There are 9 hidden switches. A switch that is on adds its own fixed numbers to the row, and there is some noise. The rows also spread widely along 13 directions, which tell nothing about the answers.
(in the rows, 128 means zero)
Some rows, each with its switches (1 for on, 0 for off) after it:
[134 139 125 109 120 122  84 156 122 129 128  87 111 131 121 124  92 131
 101 151 142 140 123  90 118 143 108 182 119 132 130 126]
0 1 1 0 0 1 1 1 0
[101 170  97 127 178 106  84 123 188 133 136 127 113 166  82 154 153 117
 126  81 156  44 143  73  91 139  72 171 109 138 124 133]
1 0 0 0 0 1 0 1 1
[100 182 126 114 135 119 107 104 161 153 149 144 110 155  86 163 145 118
 102  67 122 104 133  94 112 127  72 180 112 129 103  97]
0 0 1 0 0 1 1 0 0
[148  99 141 122 161 124  93 148 148 141 122  81 105 142 113 131 116 152
  93 154 166 116 152  97  53 116 132 185 138 164 120 154]
0 0 1 1 0 1 0 0 1
[144 157 101 114 141 109  76 122 157  99 136  97  83 109 118  99  99 123
 140 165 122 150 173  34 141 149 103 109  78 152 112 115]
1 0 1 0 1 0 0 0 0
[107 152 186 142 116 118  87  89 146 161 120 111  72 189  89 163 117 154
 103  90 129 116 161  72 133 106  98 126  57 160 126  95]
0 1 1 0 0 0 0 1 1
[132 188 130 128 117  95 112 114 120 135  80 102  84 157 142 175 144 171
  92 184 154 105 126 104  98 138  95 172 119 164 110 161]
0 1 1 0 0 0 0 0 0
[135 107 101 148 112 123  97 146 135 187 138 102 138 146  94 134  62 192
 111 115 164  94 153 113 147 161 127 107 113 136 113 137]
0 1 1 0 0 0 0 1 0
[143 130 109  96 127 132  95 129 152 149 151  97  96 136  95 128 169 125
 105 130 130 145 134  65  89 130  87 163 128 149 100 119]
1 0 1 0 0 0 1 0 1
[ 92 157 160 128 127 120  67 124 151 155 120  75 151 205 111 149 114 111
  66  74 123 104  92 129 119 133 114 184  70 107 121 113]
1 1 1 0 1 0 0 1 0
[109 134 129 128 140 140  79 121 192 175 162 127 133 144  96 125 138 112
 134  77 185  68 155  86  90 109  46 162 142 119 110 150]
0 0 1 1 0 1 0 1 0
[133  85 119  80  49 130  89 142 138 193 212  54  77 175  75 107 107 145
  87 125 187 109 141 108  94 223 101 193 158 115 114 119]
0 0 1 0 1 1 0 0 1
[158 137  43  99 165 123 103 174 150 136 144 103 109 100 107 121 106 166
 105 180 157 122 150  95  66 173 135 174 164 150  98 134]
0 0 1 0 1 1 0 0 0
[145 140 117 126 137 122 102 140 131 128 133 105 135 113 115 115  94 147
 121 142 136 127 153  92 129 150 125 142 117 149 130 145]
0 0 0 0 1 0 0 1 0
[131  67 115 131 175 108  57  96 155 133 115 121 129 113 124 155  78 150
  69 121 165 132 171  65 103 116  96 174  97 141 126 139]
0 0 1 1 0 1 0 0 0
[133 118 100 135 174 139 120 168 178 146 197 117 236 112  73  83 159  90
 123  52 125  80 125 102  98 170 126 163 177 143 109 162]
0 1 0 0 1 1 0 0 1
[139 179  82 104 116 119  83 163 117 152 124 121 114 114 114 149  96 155
  86 139 120 141  97  96 144 140 100 168 105 118 121  95]
0 0 1 0 1 1 1 1 0
[164 159 138 109 111 129 127 177  71 122 133 108  80  87 101 113  76 166
 146 185 143 152 149  94 125 149 144 149 137 172 157 112]
0 1 1 0 0 0 0 1 0
[121 151 115 109 142 119  78  98 189 147 156  87 118 153 111 139 107 136
  66 112 108 172 172  75  99 159 120 145  76 134  71 107]
1 0 0 0 1 1 0 1 0
[136 172 130 106 127 126  79 125 162 148 125  91 118 137 143 140 132 134
  81 149 128 161 133  81 100 124  82 170 107 131  87 146]
0 1 0 0 1 1 1 1 1
[137  92 146 116 104 129  81  99 133 149 166 100 135 120  98 125 111 128
  99 100 147 158 160  65 136 151  81 146 108 133 131 128]
1 1 0 0 0 0 0 1 0
[138 151 135 123 163 155  91 129 157 169 134 139 158 101 125 131 126 136
 119 114 144 146 151  98 102  93  83 140 134 140 101 145]
0 1 1 0 0 0 0 1 1
[142 181 164 141 133 142 126 178 145 185 115  92 113 185  93 149 104 181
 122 112 147  69 130 145  84  88 138 150 128 143 113 131]
0 0 1 0 1 1 1 1 0
[135 188 111 122 146 114 115 135 118 139 113 127 147 115 123 156  98 166
  85 134 112 145 129 123 130 148 140 159 105 146 114 124]
0 0 0 0 1 0 0 1 0
[165 146  40 129 166 159 122 210 122 166 126 142 145  87  78 133 142 175
 128 118 118 101  96 126  95  78 134 114 151 141 123 100]
0 0 0 1 0 0 0 0 0
[139 141 122 116 130 113 108 170 110 126 150  93 131 125  97 111  71 148
 101 140 122 141 135 101 132 184 163 163 115 161 137 112]
0 0 1 0 0 1 0 1 1
[118  71  89 142 171 135  59 129 206 143 142  76 146 177  92 100 111 123
 103  87 132  96 156  87 102 130 130 126  85 127 105 131]
0 0 0 0 1 0 0 1 0
[148 153 129 120 176 137 103 146 153 136 128 107 135 128 103 137 127 148
  96 126 111 151 154  89  79 104 134 146 110 166 108 120]
1 0 0 0 0 1 0 1 1
[145  79 114 165 121  76 115 110 127 118 123 100 130 154  70 146 138 177
  73 103 102  99 151  47 148 162 142 116  90 197 136 126]
0 0 0 0 0 1 0 0 0

New rows. What belongs after each?
[140 157 169 106 103 124  93 143 122 153 143  96 106 136  95 141 154 138
  58 119  97 180 110  67 102 117 120 170  99 163 118  85]
0 1 1 1 1 1 0 1 1
[143  80 121 111 122 136  72 133 176 181 170  63  84 167  70 122 106 155
 100 110 162 127 170  59  92 151 112 140 104 138 101 113]
1 1 1 0 1 0 1 1 1
[125 159 152 119 149 128 119 136 143 127 150 113 135 132 108 109 130 104
 146 120 148 100 148 107 100 147 113 174 144 158 126 152]
0 0 1 0 0 0 0 0 1
[122 141 124 132 191 137  75 148 226 145 167  75 132 163  93  90  98 114
 135 103 145  98 188  70  75 142 130 123 103 143  78 134]
1 1 1 0 1 1 0 1 1
[155 149 133 108 115 118 109 135 116 126 128  96  70 118 121 133  95 171
 113 185 146 153 170  83  99 144 121 156 124 166 127 131]
0 0 0 0 0 1 0 1 0
[132 150  97 122 166 117  72 164 120  97 111 102 145 114 116 128  72 130
  85 128  84 168 111  83 146 126 146 140  64 135 136  83]
1 1 0 0 0 1 0 1 0
[141  84 160 117 165 141  72 129 168 126 149  66 158 142 102 101 145  98
  89 105 126 154 143  73  79 122 126 169 110 148 119 144]
1 1 0 0 1 0 0 1 1
[124 105  99 139 121 109  69 137 166 148 153 105 218 134 107 103 155 101
  87  74 130  88  95  73 160 163  71 150 124 122 127 172]
0 0 0 0 1 1 0 1 1
[129 188 154 113 153 119  82  88 160 128 108 114  65 139 127 161 127 142
  92 138  99 182 168  53 108  93 100 141  55 158  94 101]
0 1 0 0 1 0 1 1 1
[128 119 130  98  92 104 111 119  74 145 164 137 116 101  73 161 128 138
  72  97 147 137 107  89 125 180 100 217 137 145 161  97]
0 1 1 1 0 0 0 0 0
[151 127 112 136 141 136 125 211  96 127 158 117 192 104  76  92  92 125
 144  94 128  80 100 131 146 150 148 153 154 144 173 132]
0 0 0 0 0 1 0 0 1
[145  96 112 107 132 120  76 107 155 135 131  75 110 140 132 125 131 145
  71 161 134 164 150  82  92 149 118 161 106 148  98 147]
0 0 0 0 1 0 0 0 1
[137 182  79 125 141 134 103 161 125 140 104 111 120 131 128 140 114 157
 119 155 127 114 112 128 117 122 115 135 118 132 111 129]
0 1 0 0 0 0 0 0 0
[128 170 160 100 113 118 104 144 131 123 146  73 106 147 111 117  93 107
 122 132 148 124 129 104 106 161 120 198 108 125 136 136]
1 0 0 1 1 0 1 1 0
[137 144 159 144 119 120 122 115 159 165 156 103 162 138 109 112  94 155
 118 109 142 123 182  97 135 164 127 120 120 160  95 163]
0 0 1 0 1 0 0 1 0
[136 166 138 127 162 107 117 141 133 124 143 109 138 131  93 134  97 150
  76 111  80 158 148  92 119 158 179 150  92 178 109  94]
0 0 1 0 1 1 0 0 1
[127 104 153 117 127 127 102 102 129 178 155 133 107 139  84 172  91 169
  89  87 182 104 171 115  90 134  91 194 138 136 133 118]
0 0 1 0 0 1 0 0 0
[155 112 127 113 129 134  74 123 124 149 120 108 116 113 119 149 117 154
 103 136 161 124 139  91 112  97  72 157 114 121 139 138]
1 0 0 0 1 0 0 0 0
[130 163 147 137 117  90 113 112 109 116  96 102 109 148 131 152  95 163
 105 159 142 112 146 103 138 163 125 159  96 165 140 158]
0 0 0 0 0 0 0 1 0
[151 168 116  98 120 119 111 137 126 153 161 106 120 110 106 137  99 159
 102 143 140 154 154  97 114 184 123 162 125 148 111 129]
1 0 0 0 1 0 0 1 1
[132 184 159 157 137 113 119 173 132 126  90  71 153 176 119 118 132 144
 113 142 113  87 103 122 117 126 162 138 106 170 123 155]
0 1 1 0 1 0 0 1 0
[130 167 105  89 122 141  93 154 155 138 143  80  91 148 112 114 145 107
 126 150 141 132 113  96  86 132  86 180 131 124 105 122]
1 0 1 0 0 0 1 1 0
[103 182 125 102 117 131  48 132 153 181 105  89  41 190 121 173 104 150
  93 134 162 117 116 106  95  97  70 157  61 103 107  88]
1 1 1 1 0 0 0 1 1
[135 118 137 133 119 102  90 119 108 128 136  99 137 125 113 136  37 157
 113 128 159 123 164  92 163 186 122 145  92 137 150 142]
1 1 0 0 0 0 0 1 0
[119 143 130 124 117  89 113  96 134 160 129 110 101 171  87 181 126 184
  55 114 140 114 147  96 103 181 133 181 102 165 111 117]
0 0 1 0 1 0 0 1 0
[155 154 152 135  94 117 102 106 124 168 112 102 160 105 163 148  85 166
  80 147 134 174 143 103 153 129  94 132 102 125  92 173]
0 1 0 1 1 0 1 0 0
[111 182 126 127 138 118 120 125 147 123 142 106 111 151 103 127  94 135
 125 122 114 130 160 103 123 167 142 139  94 157 109 116]
0 1 0 0 0 0 0 1 0
[ 70 246 118  98 102 106 110  72 171 141 174 131 148 152 135 138 140  75
  99  91 109 150 130 107 142 217  67 180 105 114  67 132]
0 1 0 0 0 0 0 1 0
[133 163 137 104 139 124  98 165 143 103 138  77 108 143 106  96 120  99
 120 143 117 133 123  82  99 140 132 188 116 148 128 117]
0 0 1 0 1 1 1 1 0
[139 160 132 124 139 106  98 129 158 152 142 125 100 127  85 147 126 153
  90 103 113 138 154  44 117 126 111 143  90 167 107 102]
0 0 1 1 1 1 1 1 1
[140 159 134 117 131 119  91 145  94 127 118 126 129 109  99 159 111 144
  87 117 123 139 108  88 132 116  97 171 106 137 159 105]
1 1 0 0 0 1 0 1 0
[140 151 109 101 110 147  97 165 141 158 151  99  78 137  88 122 159 140
 122 144 148 120 126  82  78 121  86 159 150 145 116 108]
0 1 1 0 0 1 0 1 0
[113 221 118 110 159 121  94 122 182 118 135 109  95 137 145 111  86 113
 138 160 121 143 178  87 113 146 107 133  91 144  76 128]
0 0 1 0 0 1 0 0 1
[126 209 136 118  89 112 133 127 138 164 130  90 106 185 109 163 134 164
  69 118  94 131 117 126 116 152 130 155  99 140  79 108]
0 0 0 0 1 1 1 0 0
[141 156 173 123 108 116  99 118 141 137 146 100 123 132 113 121 155 123
 111 129 143 125 144  62 113 143  77 165 128 157 131 161]
0 1 0 0 1 1 0 1 1
[126 187 120 126 169 107 101 143 131 111 136 133 146  96 106 140  80 126
 107 109 113 144 143  76 130 147 127 153  89 148 128 110]
1 1 0 1 0 1 0 1 0
[107 180  82 149 150  89  88 118 157 129 143 161 139 129  75 141 119 133
 135  61 115  68 136  56 187 164  89 111  68 144 139 108]
0 0 0 0 1 0 0 1 1
[146  76 132 146 136 143 106 133 165 147 172 112 157 127  55  90 180 119
 130  73 115 121 154  39 116 113 110 101 132 181 123 127]
0 1 1 0 0 0 0 1 0
[131 148 172 129  92  93 127 106 130 147 155 106 143 145  86 151 166 129
  64  83 108 144 122  58 125 163 104 176 113 173 116 133]
0 1 0 1 0 1 1 1 1
[141 130 128  88 112 154  93 134 135 177 178 110 129 112 101 138 118 143
  78 114 153 165 141 112  78 145  93 196 152 117 111 117]
0 1 0 0 1 1 0 1 0
[142 164 138 111 158  96 103 111 132 124 114 117 124 118 118 178 109 155
  65 131 134 148 147  85  92 144 113 210 110 151 123 136]
1 0 0 0 1 1 1 1 0
[124 179 101 106 159 141  83 102 158 187 122 151 106 118 127 191  97 172
 107 125 187 119 165 123  79 111  54 174 126 105  94 138]
1 1 0 0 0 0 0 1 0
[132 148 114 100 210 167  92 177 168 128 207 141 165  67  70  74  57  75
 177  63 130 142 174  82 114 141 129 156 127 123 129  94]
1 1 1 0 1 0 1 1 1
[129 148 147 110 144 117  89 126 167 115 129  46  37 200  94 127 136 133
 104 149 120 127 159  73  63 138 148 150  72 163 106 100]
1 1 0 0 1 0 0 0 1
[145 162  87 120 129 129 104 182 143 172 146  78 124 156  91 125 100 169
 108 134 133 105 125 118 113 170 151 123 117 139  92 115]
1 1 1 0 1 0 0 0 1
[165 157  88 134 161 125 106 170 132 159 150 146 143  69  75 143 103 177
 109 105 123 127 147  60 123 116 118 110 122 155 113  99]
1 1 1 1 1 1 0 0 0
[113 180  97 131 164  98 105 124 154 145 128 143  92 136  93 162  86 165
 136 125 172  69 175  85 115 175 104 151 109 160 117 137]
0 1 1 0 0 0 0 1 1
[133 141 169 141 143  91  99  89 159 113 113  98 112 147 122 130 132 129
 113 131 132 115 169  46 131 133 101 145  86 177 116 163]
0 0 1 0 1 0 1 0 1
[176 106 141 114 103 104 133 160  94 148 150  76 131 121  71 139 129 175
  65 130 113 160 122  75 108 174 172 170 122 184 137 120]
1 0 0 1 1 0 1 1 1
[149 169  96 122 135 127  95 168 106 103 112 116 105 110 104 115 124 133
 126 143  89 134 107  88 148 106 125 124  90 144 148  89]
0 0 0 0 1 0 0 0 0
[109 189 107 118 151 113  82 138 161 130 123 115 101 140 123 124 111 115
 131 133 139 108 130  85 120 138  99 155  90 140 115 125]
0 0 1 1 0 0 0 1 1
[158 198 111 112 122 114 141 129 137 167 169 150 128  89  83 159 142 172
  93 115 109 159 159  62 118 170 108 146 139 174  89 119]
0 1 0 0 1 1 1 1 1
[161 112 102  88 135 164  90 167 108 144 168 126 163  68  91 120 154 119
  70 105 100 189  95  96  94 103 105 186 155 121 135  88]
0 1 0 0 1 1 0 0 0
[141 110 109 125 109 136  80 167 129 121 142  76 140 132 123  81  82 119
 127 142 132 124 124 103 149 143 114 129 114 120 137 135]
0 0 0 0 0 1 0 0 0
[130 129 207 124  99 136 117 107 158 144 131  35  86 216 118 121 139 130
 115 141 152 113 162 126  64 122 126 158 113 152 105 158]
1 0 0 0 0 0 0 0 0
[125 123 163 134 187 122 114 103 200 149 147  95 168 159 104 127 135 123
  98  92 146 112 182  94  64 146 137 184 130 170  83 179]
0 0 1 0 1 0 1 1 1
[166 106  92 138 176 118  99 178 128  88 140 112 179  67  97  82  95 129
 134 137 122 122 142  61 138 146 145 136 133 168 156 147]
0 0 0 0 1 1 0 1 0
[135 190 119 112 118 134 112 149 134 154 151 106 164 120 129 118  93 132
 118 130 124 147 131 126 143 168 117 137 119 129 100 145]
1 0 0 0 0 0 0 1 1
[147 179 116 109 131 116 120 157 112 127 139 115 105 105  89 129 118 151
  96 138  91 170 127  81 116 147 161 153 103 175 123  80]
0 0 1 1 1 0 0 1 0
[145 178 139 129 132 126  85 144 162 157 104  87 154 138 154 129 151 144
  84 160 131 141 118  90 101 109  91 145 122 148  83 171]
0 1 1 0 1 1 0 1 1
[155 149 163 133 174 117 124 119 140 108 135 149 107  92  76 131 152 132
 158 106 134 105 180  34 108  98  97 153 122 193 158 141]
0 0 0 0 1 0 1 1 1
[170 166 124 103 151 145 118 170 126 147 151 111 161  72 123 124  68 152
 122 148 152 154 157 118  98 138 120 177 159 130 118 154]
1 0 0 0 1 1 1 1 0
[152 154 112  94 166 146 128 148 123 134 158 138 137  82  83 137 115 129
 124 108 125 155 150 101  90 131 121 185 145 146 132 109]
1 0 0 0 0 0 1 1 0
[ 96 166 144 122 123 125  80 108 146 139 147 108 158 149 130 126  60 101
 125  89 151 111 140 129 158 161  83 163  86  92 129 139]
1 0 0 0 0 0 0 1 0
[169  58 129 120 165 148  96 162 121 123 133  89 167  94 113  96 119 136
 103 145 135 162 140  98  89 116 146 167 148 166 147 158]
0 0 0 0 0 0 0 1 1
[119 127 108 136 170 127  69 115 212 141 143  96 154 144 133 103 108 114
 117 117 150 101 173  83 102 133  87 137 115 127  80 168]
0 0 1 0 1 1 0 0 0
[157 154 146 117 114 128 115 137 141 151 160  85 147 116 116 109 117 138
 101 133 114 168 151  89 118 153 135 128 114 153  97 140]
1 0 0 1 1 0 0 0 1
[126 192 145 127 117  87 107 105 110 131 131 133 111 118 112 156  88 156
 102 129 126 133 151  76 164 176 111 148  87 158 125 121]
0 1 1 0 1 0 0 0 1
